The rows of a group lie close to one hidden flat surface of 8 dimensions, which passes through zero. Surfaces can cross.
Known rows, each followed by its group:
[ 41  -5  16  23   4  -8 -20 -14  24  19  19  10  -1]
Tined
[ -8 -37  -8 -16 -44   0 -21  -9  17   2  -1  -4  53]
zapu
[-30 -10 -24 -21 -24  26 -30  37   1 -32 -25 -43  38]
zapu
[ 16  -5 -36 -12  -6 -53 -41  -1  -1 -14  19 -43  26]
kufin
[  2  16 -15  27 -19   2   7 -10 -17  -9  -3 -30 -81]
zapu
[ -5  23  27   5  69  36  14 -16   6 -13   3  -9 -15]
dem
[-20  15   7   2  43  20   9  19  25 -18  -5  -4  11]
zapu
[ 50  -2  -6  16  -2  33 -53 -38  -1   9   1   1   9]
dem
[ 24 -46   7   7 -77 -22  20   2 -14  18  49 -12  16]
kufin
[ 12 -32  15  18  14 -14  -5   1   7  26   8   2  -7]
Tined
[ 23  12 -23   4  31  -7  -3  -2  16  39  10  -9  49]
dem
[ 33   2  42  19  24  24 -17   9  12 -16  35   9   1]
fimip
[ -9 -18   5  27  13  34  27 -18   5  46  -5  14 -10]
kufin
[ 21 -22  15  -1 -16 -26  18  28 -39  47   3 -25  -1]
zapu
[ -4 -56 -23  28 -52  21 -20 -12   7  18  11 -31   2]
zapu
[ -1 -14  12  -4  -4  -8 -27 -41  -6 -16   0   1 -21]
Tined
[-13  -6   5   1  17 -11  25  12 -18  18   3   3 -23]
fimip
[-14  18  16  -1  21  -1  56   3   9  22   0   6   1]
fimip
[ 14  28  22  17   3  25  14  17   3 -24  25   3 -11]
fimip
[ 30 -11  42  24  38  26   7 -51 -11  28  23 -34 -11]
dem
[ -7  13  36   6  10  46  19  -2   7 -12 -11  46 -18]
kufin
[-29  -9 -17  -3  -4 -18   6  24 -20  11 -46 -26 -33]
Tined
[ 11   9 -11 -13  -3  -4  -2  37 -42   3   4   7  -5]
kufin
[-11   2 -27 -14 -43  -5 -28  31 -38 -31 -31 -46 -17]
Tined
[ -3  27 -50   0  33   8  -9  35   4   9 -14  25   7]
dem
[ -6  58 -10  -1  17 -16  37  43  39  -9 -20   2  17]
zapu
[  9  -4  38   3 -14  17 -15 -40 -25 -30   3 -13 -38]
dem
[ 38 -17   0  48   9  38 -20 -21   6  38  16 -15 -16]
fimip
[ 16  -4 -11  27  -3  18  10   1  -5  13  25   4 -19]
fimip
[-21 -30   6 -24 -27   9 -28  12 -20 -27 -13 -41  19]
zapu
[  7 -23 -16  21 -17   9 -16  10   1  25  11  21  -7]
dem
[  5   3   1  -8 -33  -5  19  14  23  -4  23  -3  56]
Tined
[ -9   7 -20  13  40   8  18 -19  17  30   9  32 -11]
dem
[-19  14  11 -18  14 -11  25  15  26  -6  -6 -21  45]
dem
[ 28  29 -49   6 -17  32   3 -20   4  21  28  34  32]
fimip
[ 12   4  15  24  -8  47  24 -14 -12  14  19  24 -31]
kufin
[  7 -18  31  -6   2 -21  19  27 -19  12  27   4  10]
fimip
[-27 -28  21  -2 -79  14  14  31 -21   2 -38  -8 -16]
kufin
[ 38  -4  20  19 -27  14 -29 -14 -13 -34  37  -5 -22]
kufin
[  5  18  -3   4  -5 -17   3  28  -2   4 -21  -1 -19]
Tined
[-23 -16  -9 -32  53  36 -43  18 -27 -27   5 -11  36]
Tined
[  5 -15  37  -8  45  -7  -5  13 -44  -3  18  23 -26]
zapu
[-10  44 -69 -12  -8  14   1 -14 -13   6 -32   9   2]
fimip
[  4   5  21   7  36 -16  30 -33   5  -3  38  -8 -14]
kufin
[ 35  51 -28  22 -49  -9   3  29  16  -1 -23  -8  -6]
Tined

New rows, each followed by its group:
[-19 -23  -4  27  17  34  -1 -31  38 -14  23 -10 -27]
zapu
[-12  22  28 -17  67  20  -7 -24  10 -17  -8  27  16]
zapu
[ -9 -24 -11 -24 -27 -36 -24  22 -27 -32  26  26   1]
fimip
[ 26  19 -50 -10  45 -47  18  -1 -15  64   7  -4  38]
dem
[ 12   2  32  -1  39  -4  13  -4  -1  12  17 -15  22]
dem
[ 18  10  -5 -21  -3 -34   3  -7 -22  10   5 -22  20]
dem
[ -4  30 -25   5  49   6  25 -42  35  25  -1   4  23]
dem
[ 19  20 -27  24   7  35  10  15 -10  26   1  -4 -21]
Tined
[-31  15  14 -19  12 -12  25  -6 -10 -37  -8  13 -35]
dem
[-19   3 -13 -15  -9 -28  31  -6 -22  -4  -2 -24 -29]
dem
[ 10  37 -21  -6 -22 -21   0  15 -19 -11 -18   5 -27]
zapu
[ 68  57 -36  23  20   0  11 -22 -10  71  -5  59 -13]
zapu
[  0  -6  -2 -15  43 -10 -11   8 -27  47 -44  -8   1]
fimip
[  1  15  -3  19 -20  52  -7  -7   6  -1 -19  15 -19]
kufin
[-20  20 -22  18  29  22  28  -3  17  15  -7  -7 -15]
dem
[  6   2  14   4  -7  25 -25  17 -21 -28 -10 -10 -34]
dem
[-12  -2   0  -3  21   5   8   1 -35   9  -2   5 -37]
Tined
[ -6 -13 -25  24 -37  -9  -1  -8  23  21 -36 -32 -14]
Tined
[-44  40 -12 -47   4   4   8   4 -53 -55 -32   4 -40]
Tined
[ 18  25  -9  -2  26  30 -20 -23  10 -18  14  20  19]
Tined
[-12  -9  14  -9  45  12  13  22 -13  12  14  17  13]
Tined
[-11  41 -30 -19  41  58  -5  17  -3 -21   4  16  35]
Tined
[  9 -50 -11   7 -10 -11 -41   3 -20  -1  21   7 -19]
fimip
[ 32  -5   9  -1   1  -5 -20 -28 -12   4  12   8   4]
dem
[-10 -28  16  14  30   1  17  65   6  30  22  30  -1]
dem
[-20  -4  19  -5 -16  -8  30   0 -32 -15  -4 -50 -40]
dem
[-59  -2   4 -15  10 -30  16   3   7 -30 -40 -13 -50]
fimip
[ 16 -15 -10 -35  54 -21 -22   0 -24  56 -12  47  57]
fimip
[ 13  -6 -57  21 -13  22   8 -34  -5  45  19  24  -2]
fimip
[  8  19 -32  14  -5  31  -5 -20  52   5  -3 -10  38]
Tined
[ 16  21  -1 -20 -60 -43  25 -42   1  14 -23   0  22]
zapu
[ -7  14  28 -12  32  -9 -19 -11  26 -41 -10   0   4]
kufin
[-39 -36  46  15  -4  27  30  20  46 -13  12  -1   3]
dem
[ 10   5  16 -23  60  25 -22 -20 -29  10 -10  28  14]
zapu
[ 30  27 -33  42   0  65 -27 -36  15  14 -24 -31 -25]
fimip
[ -7 -11  17  16 -24 -39  30 -25   5  22 -17   6 -45]
Tined
[  1  -3 -11   5  35  36 -15  26 -24   8  -9 -23 -15]
zapu
[ 18 -15 -34  30 -14  29 -23  13  -8  31   0   4 -18]
dem
[-18   6 -25  -6   8 -15  27 -36  37  17   5  27  26]
dem
[-22 -19  -9   9 -11   5   5  46  53   8  -2  33  50]
dem
[-19  16 -22  -1 -13  -5   7   5  22   0 -38 -15   0]
Tined
[  2   9 -40  -2 -14 -16  -7 -33 -24   4  -4  33 -34]
dem
[-30 -28  -6 -20 -16 -75  59 -29 -14  26  28  12  -5]
dem
[  5 -23   1  30 -25   5 -13 -21  -7  -2 -12 -53 -56]
kufin
[ 18 -14 -30  13 -29   7 -19   7 -25   6  20   4 -13]
fimip
[ 8 33 38 -6 -2  9 37  4 25 -5  9 -2 35]
fimip
[ 20   3  -6  22  22  13 -17 -12 -17  16   2   4 -47]
Tined
[  8  22 -53  30 -30  51 -51 -21  10 -15 -32  24 -37]
dem
[ 51 -12  31  25  39  -2  -8 -15  -8   6  76   9  -7]
kufin
[-17  15  -9 -13 -10 -15  18 -16  15 -14  -8 -21  14]
dem
[ 23  -1  -4  12   4  18 -16  -4 -17  10   0 -37 -13]
dem
[-29  21 -15  10  14 -19  64  69  19  50 -45   6  -3]
Tined
[ -2   1 -11  12 -11  20   9 -16  63  19  -9 -22  61]
dem
[ 35  18 -23 -10 -25  19 -56  -5  10 -40  14  19  45]
fimip
[  6 -12  -4  14 -59  33 -59   7  15 -30 -41 -10 -10]
kufin
[ 42 -37  28  15  51   8 -83  -1 -18  -6  32  -5  -4]
Tined
[  2   9 -10   5 -12   0   0  -9  15   5  -8   7  14]
zapu
[-25 -22 -18 -20 -19  12 -23  -1   3 -23  -3 -31  41]
Tined
[-26  11 -32 -19 -26  -4 -18 -25  14 -30 -47 -17   5]
fimip
[ 2  3  7 -9 13 -6  2  4 11 -3  4 -1 20]
dem
[-18   2  44 -19  17  -9  21 -28  18 -33   7  26  -1]
dem
